There are 2 nested groupings, the coarsest first. Each group lies inside one group of the grouping before and may be the whole of it. The rows also spread widely along 4 directions, which tell nothing about the answers.
Known rows, each followed by its group in each grouping:
[-22 -12 -16   9  -6  25  12  15   6   9   4   0   7  -9  45  -8 -11  34
   3 -12   2  -6  27 -12  -5   9  23  -6   2] | Q863 Q940
[-16   5  24  10   1   2  -8   8  -2  22 -17 -15  13 -15   2  10 -15  22
  -3   5   2 -13   6 -29   5 -11   4  16  10] | Q863 Q127
[-22  -6 -10   5 -17  22  25  35   6  -1   4  10   1  -9  33  11   3  20
   5 -18   2  -2  14 -26 -10   4  15 -21  13] | Q445 Q622
[ -4  10   0   4  -6   4  18  24   6   2   4  -2   0 -11  -3  26  -1   4
   1  -8   5  12  -8 -27 -12 -13   1  -1   5] | Q445 Q509
[-35  -7   5  26 -19  21  40  20  -9   0   8   2  19  -7  58  25 -11  13
  25  -4  -2   6  13 -12  -4  -5   4 -10  21] | Q863 Q208
[  1  10  11 -12  11  21 -22  -1   2  15 -23 -29  -2   0 -19 -19 -10  34
  -9   5   9  -7   8 -14  -3  -4   9  22 -17] | Q863 Q940
[ 16   5 -13  -1   6 -13 -17   8  25  11  -8  -3  15 -15  -5   0 -19  26
 -26  -9  13 -24   9 -19   4  18  23   5  -4] | Q863 Q127
[ 18  42  18  -3   3  50   5  20 -12 -14 -20 -38 -30  17 -22  10   6   7
   3  12  23  42 -20   3 -44 -25 -25  16 -30] | Q445 Q622
[ -2  -3   4 -10  -5 -16  -9  21  16  12  -8   7  13 -16 -25  22   0  15
 -12  -5  12 -17   5 -48   7  -2  12  -1  19] | Q445 Q622
[  8  13  13   9   6 -22 -11   3   6  12  -7  -8  13 -12 -11  32 -18  10
 -13   9  14  -6 -11 -24   7  -2   0  13  14] | Q863 Q127
[-17   4  13   5   2  20  -1   7   0  17 -12 -15  13 -10   6  -5 -13  32
  -1   3   5 -18  15 -21  -2   1   9   7  -1] | Q863 Q208
[ -7  -8  -9   3   2   5 -14  12  24  18 -11  -1  19 -15  18 -12 -11  40
 -18 -16   2 -33  25 -22   4  19  31  -2  -1] | Q863 Q127
[ 10  -8 -24 -14   3 -24 -20   8  42  18  -7   8  31 -20 -14 -12 -14  41
 -34 -13  16 -50  32 -29  18  41  37  -2  -1] | Q863 Q208
[  5  -6 -12 -15   2 -33 -14  18  42  19   0  14  18 -27 -36  12  -3  18
 -26 -17   6 -33  11 -55  18  19  29  -1  12] | Q445 Q509

New rows. What belongs after each?
[-19   0  12  15  -3  12  -2   8   2  19 -13  -8   8 -11  19   4 -13  22
   1   0  -2 -10  11 -26   6  -5  11   5  11] | Q863 Q127
[  5  21  10  -2   6  26  -3   2   0   9 -15 -29  -3   5  -8  -6 -16  24
  -3  10  14   1   5  -6 -14  -2  -3  21 -20] | Q863 Q208
[ -7  -1  -1  11  -3   8  -3  13   5  15  -7  -2  11 -13  19   6 -15  24
  -9  -4   3 -16  11 -18  -1   4  15   0   8] | Q863 Q127
[ 25  25   1  -8  15  -8  -9   0   4   0  -5 -19   0   1 -13  18 -14  17
 -12  13  26  12  -5  -5  -8   5   0  22  -9] | Q863 Q940
[ 19  14 -16   1  -3 -18  23  22  16 -11  14  10   5  -8  -1  44  -6  -7
  -6 -17  14  16 -12 -24  -7   6   0 -10   7] | Q445 Q509
[ -4  -8 -11   2 -17 -27  19  26  10  -4  15  24  16 -14  13  50   2  -2
  -5  -6  14   5  -5 -37  10   5   4 -18  30] | Q445 Q622
[ 11  16 -17  14  -5  34  33  18  -3 -15   6  -9  -3  10  46   9 -13  18
   6  -9  19  23   8  19 -29   9   2  -4 -21] | Q863 Q208
[ -7  31   8   7  -1  74  27  30 -16  -4  -9 -34 -29  10  13  -3   3  14
  19  -7   4  44  -4   2 -53 -25 -15   5 -30] | Q445 Q509
[ 29  24  -7  -8   2 -18  -3  14  14  -9  -2  -3  -2  -4 -34  34   0   2
 -18   4  27  12 -15 -23  -7   3   1   2  -1] | Q445 Q622
[  6  27  13  26  -3  28  27  11 -24 -15   1 -20 -12  10  34  38 -17  -4
  16  12  17  44 -23  14 -33 -19 -26  10  -3] | Q863 Q127
[ 18  12  -6 -15   8 -19 -13  15  29  15  -2  -1   5 -14 -43  16   1  14
 -24  -9  13 -15  -2 -42   5   9  12   4  -1] | Q445 Q509
[-15   6  15  17  -5   1  22   8  -9   1   7   1  17  -4  25  32 -16   4
  12  10   9   3  -3 -18  -1  -8  -1   2  18] | Q863 Q208
[  2   9  18   6   9 -20 -18   2   7  17 -12  -5  15 -13 -16  25 -21  11
 -13  11  14 -14  -3 -31  13  -5   6  16  14] | Q863 Q127
[ -2  18  25  19   2   1   6   1 -17   6  -8 -15   3  -2   6  34 -16   5
   5  15  10  17 -15 -12  -7 -21 -15  18  13] | Q863 Q127
[ 21   0 -14 -11   9 -49 -33   3  40  18 -11   7  25 -23 -32  10 -21  25
 -44  -3  18 -43   8 -38  25  29  27   8   7] | Q863 Q127
